The rows are grouped in 4 different ways at once. Each group adds its own fixed numbers to the row, and there is some noise. The rows also spread widely along 12 directions, which tell nothing about the answers.
Some rows, each with its group in each grouping after it:
[ 25   7 -20   6   2 -11   2   4  -8   9  20  18 -21  23  22  34 -23 -27
  14  -4 -30  -9  27  30  -9  -1 -15  -1  -8  -7]
Z q_68 fiku q_740
[ 33   3  -6   7  15 -12  -2  -2  10  22 -13  -4   3 -17 -21   1   0  10
  -1  19   5 -35 -35 -24  33   2  25  11  15   4]
A q_993 fikef q_840
[-23  39 -30   2  22 -28   8 -10  -8   3   3  37  41 -33 -37 -12  -8  -6
  12  49  22 -16  16 -19  -6 -10  40  30 -19  13]
S q_993 vis q_112
[ 16  35   3   1  42   6 -28 -36 -42  -8   8 -12 -14   3   3 -14  -5  -1
  11  19   0 -18  24  14  21 -16   2 -41   3 -16]
M q_68 fiku q_700
[  4  49  -7 -32  19 -12  11 -20  10  -9   2  26 -10  14  26 -26 -47 -35
 -20  35 -43   3  25  47  14 -38 -24   3 -23  16]
Q q_702 vis q_994
[  4  11   0   7  32 -35  15  -2  -2 -23   3   6  -5 -18 -13 -17 -42 -22
 -12  12 -11   6   1   9  20  10   1  13  18  25]
M q_702 fikef q_840
[ -5  22 -24 -12  22  19  -2   7  -4   4  10   5  16  -6  -4 -26  15 -29
   5   5  -7  -4 -17 -13   3  -5  21  12  -2   3]
Z q_993 fikef q_112
[ 17  -5 -35  26  -1 -24  15   5 -27 -10 -13  39 -27   9  -6  17 -31 -17
  19  10 -11  34  34  31 -32   1 -23  -9  15   3]
A q_993 vis q_700
[ 25   7  -1  14  -8 -28  -5   5 -26   1 -30  -3 -24 -14   9   2  -6 -24
   0  31 -12  35  15  -2  14 -19   4 -19  20  11]
S q_702 vis q_19
[ 49   4  -9 -21   2  -5  27 -21  65  22   9  41 -25  23  30  -2 -44  -4
 -21  -3 -35 -40 -35  57  45  26 -60   1   3  34]
Q q_702 vis q_740
[ 23  38  16 -54 -38  -1  -3   1  64  29 -26  25 -24 -23  41 -10 -13 -10
 -42  42 -14 -22 -26   5  83 -33 -21  30 -38  41]
S q_993 fiku q_19
[ 22  12  -5 -24   9  23 -21   3   6  19   9 -14  -9  28  21  -3   3 -41
 -12 -16 -51   5  -9  12  10 -20  -3 -15 -10  -8]
Q q_68 fiku q_994
[ 20   7   4  24  16 -31  21  -5 -24  -5  14 -13 -16 -12 -20  -8 -41  -9
  12  19  18 -34  21  -4  20  15  17   2  25  16]
A q_993 vis q_740
[-27  14  20 -29  -2 -36 -22  17  22  22 -19  15   5 -32 -23   7  -4 -27
 -36  60 -23  44 -29   3  55 -16   4  16   7  42]
A q_68 vis q_112
[  7  37  -6  16  14 -15  12 -31  -1 -18  24  -9   1 -31 -14 -29 -41   3
   9  16  49 -47  29 -16  30  15  22  -3  -9  23]
Q q_702 fiku q_740
[-22  33 -45 -24  16  29 -31  -7 -24  15 -11  29  21 -14 -23  -1  44  -3
  31  50  22  -4  -6   8   4  -7  19 -13 -27 -16]
Z q_993 vis q_19
[ -2  24  -2 -23  25  13 -48  -2 -38   2 -21  -9 -12   7  -5  14  22 -10
  -1  38 -24  22   0  10  13 -46   4 -32  -8 -31]
Z q_702 fiku q_700
[  3  19 -24  -2  14 -29  19  15   3  33 -15  38   3  -1   6 -11   8 -29
   4  34 -18 -12 -18  33  10   4  -4  35  14  14]
Z q_702 vis q_740
[-13  18   9 -18  17  -2   1  -1 -33 -60   6 -21 -24 -20 -33 -32 -55  -9
 -16  17  -8   8  19  -2  10 -38  -5   6   1   8]
A q_702 vis q_840
[ 15  12 -21  10  -1 -19  -4  -4  15   4 -18  31   3 -22 -29  18 -11  18
 -13  16  -4 -10 -14 -20   1 -26  -2  20  -6   8]
A q_702 fiku q_112
[  4 -13  12  -6  14 -10   0  23 -19 -20  -6 -22 -27 -12 -37 -11 -19  -9
 -13  -8  -7  -3 -21  -4  18  -6  -7  16  27   8]
M q_702 vis q_994
[ 18  12 -26 -12  -2 -10 -21  -8  24  38   3  42  -1 -11  -8  45   0  22
  15  33  17 -50  -7  15  28  13   3  14 -30  -1]
Z q_702 fiku q_700
[  6 -10  14  12 -14 -40 -15  24  -6  30  -4 -21  -7 -16  -9  34 -14 -47
  -2  30  -2  36  17 -17  29  23  42 -16  15  22]
Q q_993 vis q_700
[  9  17  -5  12  -8  -6  -4 -12  -5 -37 -34  23 -44 -32  -8   7 -20  13
  -8  23  25  37  11   5  20 -14 -40 -33   8  23]
M q_993 fiku q_740
[-14  11  -4 -44 -34  28 -17   5  41 -29  22  12 -27 -16  22  -3 -42 -41
 -26   3  -9  66  23   1  44  11 -24 -32 -38  52]
S q_993 fiku q_700
[ 24  21   1  14  -3  -9   9  10 -49 -22  25 -37 -35   8  26   9 -42 -43
  11   3 -21  -7  64  -7 -12 -28  20 -12   2  -6]
Z q_702 vis q_740
[ 15 -10  -7  50  22 -31 -18  -4 -40 -12 -26 -11 -11 -20 -37  11   1  -2
   8  21  13  45   0 -19   3   6  10 -43  47   0]
A q_702 fiku q_740
[  2  32  -2 -10   9 -30  23 -16  20  -9   4  36 -16 -19  -5  -1 -47   4
  -7  40  14 -31   9  29  37   5 -21  15  -9  36]
M q_993 vis q_740
[ 49  15   2  14   9 -24  18  10 -12  34 -22  -7  -6  11  21 -12   0 -37
 -15   0 -46 -11 -14 -18  -2 -37  24  19  30  -4]
Z q_993 vis q_994
[ 28 -17   0   1   3 -35  27  15  31   5  23  14 -29  11   7  18 -57 -30
  -9  -1 -20 -13  -4  30  36  35 -22  13  13  34]
A q_993 fikef q_740
[-22  48  14 -52  -5  15 -17  12  12 -24  19 -21  -9 -11  29 -32 -34 -65
 -42  14 -41  39  23 -14  35 -52  13   4 -39  28]
Z q_702 fiku q_994
[ -1  27 -44  31   2  -7  21  14 -36   0 -19  18   0 -24  -1 -45   6 -40
  20  12   9  14  30  -8 -32  -8  19  29  13   8]
A q_993 fiku q_840
[  9  -4  -2  11  -3 -54   9   9  17  -5  15  24 -18  -7   2  32 -58 -38
 -19   2 -22  32  31  16  15  22 -10   6   1  36]
M q_702 fiku q_700
[-24   8  -1   9  17 -24  -1  18 -32  -8  -3  -5 -13  -9  -8 -22  -7 -53
  10  16   2  39  18  28   9  13  -5  -4  21  17]
Q q_68 fiku q_740
[ 35   1  37   4  12 -16   5 -24  -5 -16  26 -39 -43  -7  12 -35 -55 -19
 -10 -15  13 -30  11  14  72  31 -20 -25  29  32]
Q q_68 fiku q_19

New rows. What belongs after each?
[ 23   5   3 -17 -35   4 -13  16  11   1 -22   4 -41 -14  11  20 -13   2
 -15   6  -9  -1  -5  -9  26 -33 -15  11 -12   6]
Z q_702 fiku q_700
[ 52  37  11  27  52 -45  16 -41 -20  34   8   1   4   3  21 -37 -13  -5
  10  24  -9 -79   8  11  29  -7  15  13  29   3]
S q_68 fiku q_112
[ 38  -2 -54  10 -16  30  -2 -20  14 -24  37  21   5   9  -6  40 -36   7
   9 -39 -11  -3  19 -34 -32   6  10 -31 -33  -5]
Z q_702 vis q_19
[ 23  -4  -2  27  29 -40  13  22 -32  -8 -23  -9  -4   1  -7  -6 -16 -41
 -12  -5 -45  33  -8 -10 -17 -25  20  17  44  -7]
Z q_702 fikef q_840
[  6 -11  -9   9  -4 -34  -1  26 -13  13 -32  26 -18  -5 -25  28   0 -11
  -5  23 -31  29 -18  17  -8 -25 -18  24  25   3]
A q_68 vis q_112
[ 24 -14   2 -37 -28  35  -7  19   8 -38   1   3 -67  26  19  28 -44 -18
 -27 -29 -55  43   7  28   3 -30 -63 -25 -12   5]
M q_993 vis q_700
[-13  19 -29 -15 -44  -4  27  36  25   2 -18  32  -7 -27  -6 -10 -15 -24
 -13   6  -8   1  -1  -6 -17 -29  -7  70 -22  28]
Q q_702 vis q_112
[ 15  37 -11 -16  18  -8  -6 -43  49   4  20  33  12   0  15   6 -41 -11
 -20  29 -13  -3   5  20  41  12 -12 -35 -27  29]
Q q_702 fiku q_740
[ 22   3 -20  35  -9 -17  13   9 -23   0 -24  -5 -13 -23  -8 -11  -9 -21
  12   6   7  17  15 -16 -15   3  16   0  26   9]
Q q_702 vis q_840
[ 24  -8   0  -6  28  -1 -14   3 -35  12  25 -20 -28  12 -19  12 -11  -2
  22  17  -6 -57   0  30  22  13 -13  -3  19 -11]
A q_702 vis q_112
[ 18 -11 -38  24  31 -18  11  -3 -13   0  -3  37   1  23  -7  14  -7 -30
  14   6 -28  44   2  29 -25  24 -14 -35  25   3]
S q_993 vis q_740
[ 15  13 -12  18 -12 -10  18  -7  -5 -25  20   1 -25 -30  -4 -17 -49 -11
   2   5  14  -1  33 -16   9   8  -2  -1   9  38]
A q_702 vis q_112
[ 11  28   2 -15  39 -25  27 -26  10 -17 -28  50  -5  -5 -15 -38 -31  16
 -28  23 -22 -17 -39  33  19 -34 -45  25  23  17]
Z q_993 vis q_112
[ 14   8  -7 -18  29 -15  14   9 -22  11 -25  22 -10  21  -1 -17   1 -24
  -7  15 -41 -13 -29  44   4 -26 -26  27  20 -12]
Z q_993 vis q_19
[ 11  34  -5  -5   7   7  -5  -6 -12  -3  28 -12 -20   4  35  -7 -17 -45
   0   3 -21   0  36  12  17  -3   0 -17 -10  14]
M q_68 fiku q_740
[  5  28   2 -12   7  15 -16  11 -30  19  -9 -32  -4  -2   9 -20  22 -45
  -1  25 -20   9   4  -9   8 -28  25 -13   8  -4]
Q q_993 vis q_112
[ 12  36 -13 -28   4  29 -33   7 -29   6   8 -20 -20  14  30   5   1 -40
   0  29 -45   0  35  14   1 -48   5 -13 -33 -21]
A q_702 fiku q_840
[ -2  21 -36 -21  -5   7   6   9   6   6  14  26  10  -7  -6  11 -15 -18
  14  23  -7 -23  23   0 -13  -8  20  28 -41   2]
S q_993 vis q_840
[  4  14  14  -9  17 -11  -4   4  16  30 -17 -11  16 -15  -6 -43   9 -39
 -28   8 -10  11 -39 -19  45   5  26   6  22  24]
Q q_993 fiku q_700
[ 59   4  -8  28  -6 -39  38 -25   8 -16  -6  42 -60  -3  13  20 -67  35
  15   8  23 -59  28  40  18   7 -58   5   7  16]
S q_993 fiku q_740
[ 36   5 -28  19  20 -21  11 -24   2   5 -26  57 -20  12 -10  21 -18  19
   8  10  -6 -17  -5  45 -13  -4 -52  -7  10  -4]
Q q_993 fiku q_112
[-26   8 -13 -36 -30  19  -8  46   6  21  -2  -4 -11 -14   9 -16  15 -62
  -3  14 -20  29  -6  15  16   5   3  30 -13  23]
Q q_68 vis q_840
[ 10  37   3 -11  -5 -29   0  -2  18   8 -28  23 -10 -26  10   9 -20 -15
 -29  39 -19   4   5  -2  28 -35   0  21 -15  21]
M q_993 fiku q_840
[ 38  25  -1   4  41  12   6 -44 -23 -21  17 -17 -18  15   0 -28 -32  13
  10   5   1 -51   6  20  19  -6 -13 -40  14  -9]
Q q_702 vis q_740
[-12   1   3 -19  10  13 -24 -17   9 -32   6  -3  -1 -29 -37 -10 -21   6
  -9  21  26  38  -8 -23  44  17   8 -47  -1  28]
S q_993 vis q_700
[ 50  13  32  12  35 -10  -8 -15 -33  -3   7 -54 -26   6   9 -15 -22 -14
 -11   9 -23 -25   0 -21  35 -31  20 -29  37  -6]
A q_993 fikef q_112
[ 48  20   2   7  10  -9 -13 -29  -2   3 -19   2 -32  -9  18  -5 -14  13
   2  23   3 -17   5   4  39 -16 -16 -31   7   6]
S q_702 fiku q_994
[  3  25   9   2  20 -33   8 -19 -34 -43 -10   8 -26 -13 -12  -9 -51  -8
  -4  32   3  15  30  17  17 -26 -15 -14  11  11]
Z q_993 vis q_19
[ 10   7  31 -31   1   5  -3   8   0 -25  -3 -29 -39 -16  -1 -34 -28   2
 -15   3   4 -17 -17  -3  58 -23  -7  13   8  16]
S q_68 fikef q_700
[ 11  17 -23  53  15 -37  12 -22 -26 -19   3  18 -10 -21  10 -35 -38 -43
  10   9   9  67  54   2  -1  31   3 -41  35  39]
A q_702 fiku q_700
[-32  42  -9 -44  16  12  -8   5 -26 -25   5   4  -5 -14 -20 -21 -12 -18
   0  38   5 -17  17  18  15 -31   0  21 -33   3]
M q_993 vis q_19
[-14   1  -9 -11  28 -12 -16  -6   7 -29   7  10   3 -17 -57  20 -28  22
  -3  30  17  -1 -21  -3  29   1   5  -8  -9   6]
A q_702 fikef q_740
[  0  -8 -10  -8  23  -4 -17  -4 -10 -32  36  -6   6  17 -17  18 -37 -34
 -12 -21 -38  38  17  -2  -5  -2   5 -27 -14  -1]
S q_68 fiku q_19
[ 33  14 -31  20 -14 -27  23  11 -11  54 -24  44 -38 -15  15  22  17   8
  47  47  38 -70  10  48  15  31 -22  33  11   7]
M q_993 vis q_740
[ 30 -29 -10  11 -12 -25 -10  46   7  30 -16   0 -24   6  10  46   2 -52
 -18 -13 -58  42 -12   6  -2   9  -8   9  19   7]
M q_702 fiku q_840
[ 36  36  18 -10  18 -13 -16 -28 -19  12  15 -26 -15   0  23   0 -23 -13
  -1  39  -8 -42  22   0  51 -17  21 -25  -2   1]
Z q_702 vis q_19
[ -4  30  -4 -12  26  -7 -12 -27  15   4  -3  11   9 -30 -15 -33 -12  -5
  -7  39  22 -11 -12  10  52  21   0  -9  -2  29]
Q q_702 fiku q_840
[ 40  -1 -19  14  -8  -6   6   7  -6  23  -3   2 -24   6  10  17 -13 -18
  14  -4  -6 -33  16  12  -3   7  -3   8   0  -5]
Q q_993 fiku q_840
[-19   3 -27 -21   9  -1 -11  -3  -1 -22  31  31  -6 -16 -46  35 -33  20
  19  23  24 -30  16  15   5  17 -12  10 -30   8]
Z q_702 vis q_112
[ 19   3  16  19  21 -42  15  10 -21   0 -16 -17 -20   0  -8 -15 -23 -26
 -10   6 -14 -10  -4  13  16  -9  -3  13  34   6]
Q q_702 fiku q_740
[ 29 -21  -4  29  13 -55  24   2 -11  -6 -17  25 -38 -12  -5  -4 -41 -15
   9  19  -3  17   6  43  21  38 -37  -1  49  33]
S q_702 vis q_840
[  3  -6  -8 -14   7 -12  -7  34   1  12   0  -3 -11   4 -21  26  -5 -14
  -1  19 -18 -16 -23  10  18 -10   6  27  -3  -6]
A q_702 fikef q_740
[ 24   9   8  -7  44   5 -16 -31  10  -4  -5  -1   2   0 -17 -22  -3  13
 -23   5 -13  -9 -56  -3  48   1 -11 -32  27   4]
Z q_702 fiku q_740
[-19  23  13 -34  19  18 -19   2 -35 -29 -25 -16 -34  -2   2 -51   0 -40
 -14  24 -10  45  -2  41  36 -27 -38 -26   9   8]
Q q_993 fiku q_19
[ -4 -17 -24  -1  -7 -21  -8  29   1   8  -3  17  16  -2 -30  34   1 -29
  -2   3 -28  36 -10 -12 -13  -3  22  15  -6   2]
S q_68 vis q_19
[ 66 -16  -5   0 -32  13   8  10  23  11 -13   0 -50   2  10  19 -26  13
 -15 -26 -22 -42 -21 -10  16 -16 -31  15   3   1]
A q_993 fiku q_840
[-16   3 -31   1  -8  -6  13  34  -8   1 -20  19  -1 -13 -14 -15   1 -48
   1  -2 -11  31   3   6 -24  -3   1  38  -2   9]
Q q_993 fiku q_840
[ 28  14 -26   7  15   7 -10 -16  -2   4 -16  15  -4  -7 -10 -12  10  14
  10   7   5 -17 -12  -8   4 -12   0  -9  -1  -6]
S q_702 fiku q_994
[-10  23 -35 -36   3  33 -10  -8  15   3  23  28  15  -6 -10 -15   1   2
  14  11   6 -25  -3   4  12   3   9   9 -39   7]
S q_68 vis q_700
[ -4  12  -2 -12  17 -18   1  -8   1 -17  31   2  13  -6 -14   2 -44 -36
 -14   8 -11  10  13 -13  20   8  24  -4  -9  23]
Z q_993 vis q_19
[ 15   3  17  12  17 -54  -9   0   0  17 -31   4   7 -22 -18   6  -4 -23
 -21  36  -7  24 -19 -18  42  -4  23  -2  22  19]
S q_993 fiku q_19
[  5  -8 -12  19  21  -9   2  -1 -26 -13  18  -8  -4   4 -20  -6 -17 -29
   8 -13 -12  24  10   5 -13  16   0 -20  28   7]
Q q_68 vis q_112
[ -2   7 -27 -32 -16   6   7   7  28  -7  10  33 -12   6   2   5 -31 -28
 -11   3 -22  10   1  34  11   5 -30  10 -29  22]
Q q_702 vis q_19
[ 28  20 -13  29  20 -35  27 -20   3  15  11  14  16  -9   4 -17 -19 -14
   8  14  -1 -24   6  -9  13  14  28   5  18  21]
S q_68 vis q_740
[ 29  21 -11   5  -8   4  -3 -10  -1 -16  -1   5 -25  -4  10  21 -27   3
  -4   3  -9  -8  16 -12   5 -30  -8 -13 -14   0]
Z q_702 fiku q_740
[ 11 -16 -33  20 -14 -18   5  17  13  11 -24  22  16 -15 -37  19   3 -12
  -6  -5  -5  29 -28 -24 -14   8  17  13   8  10]
Q q_702 vis q_19
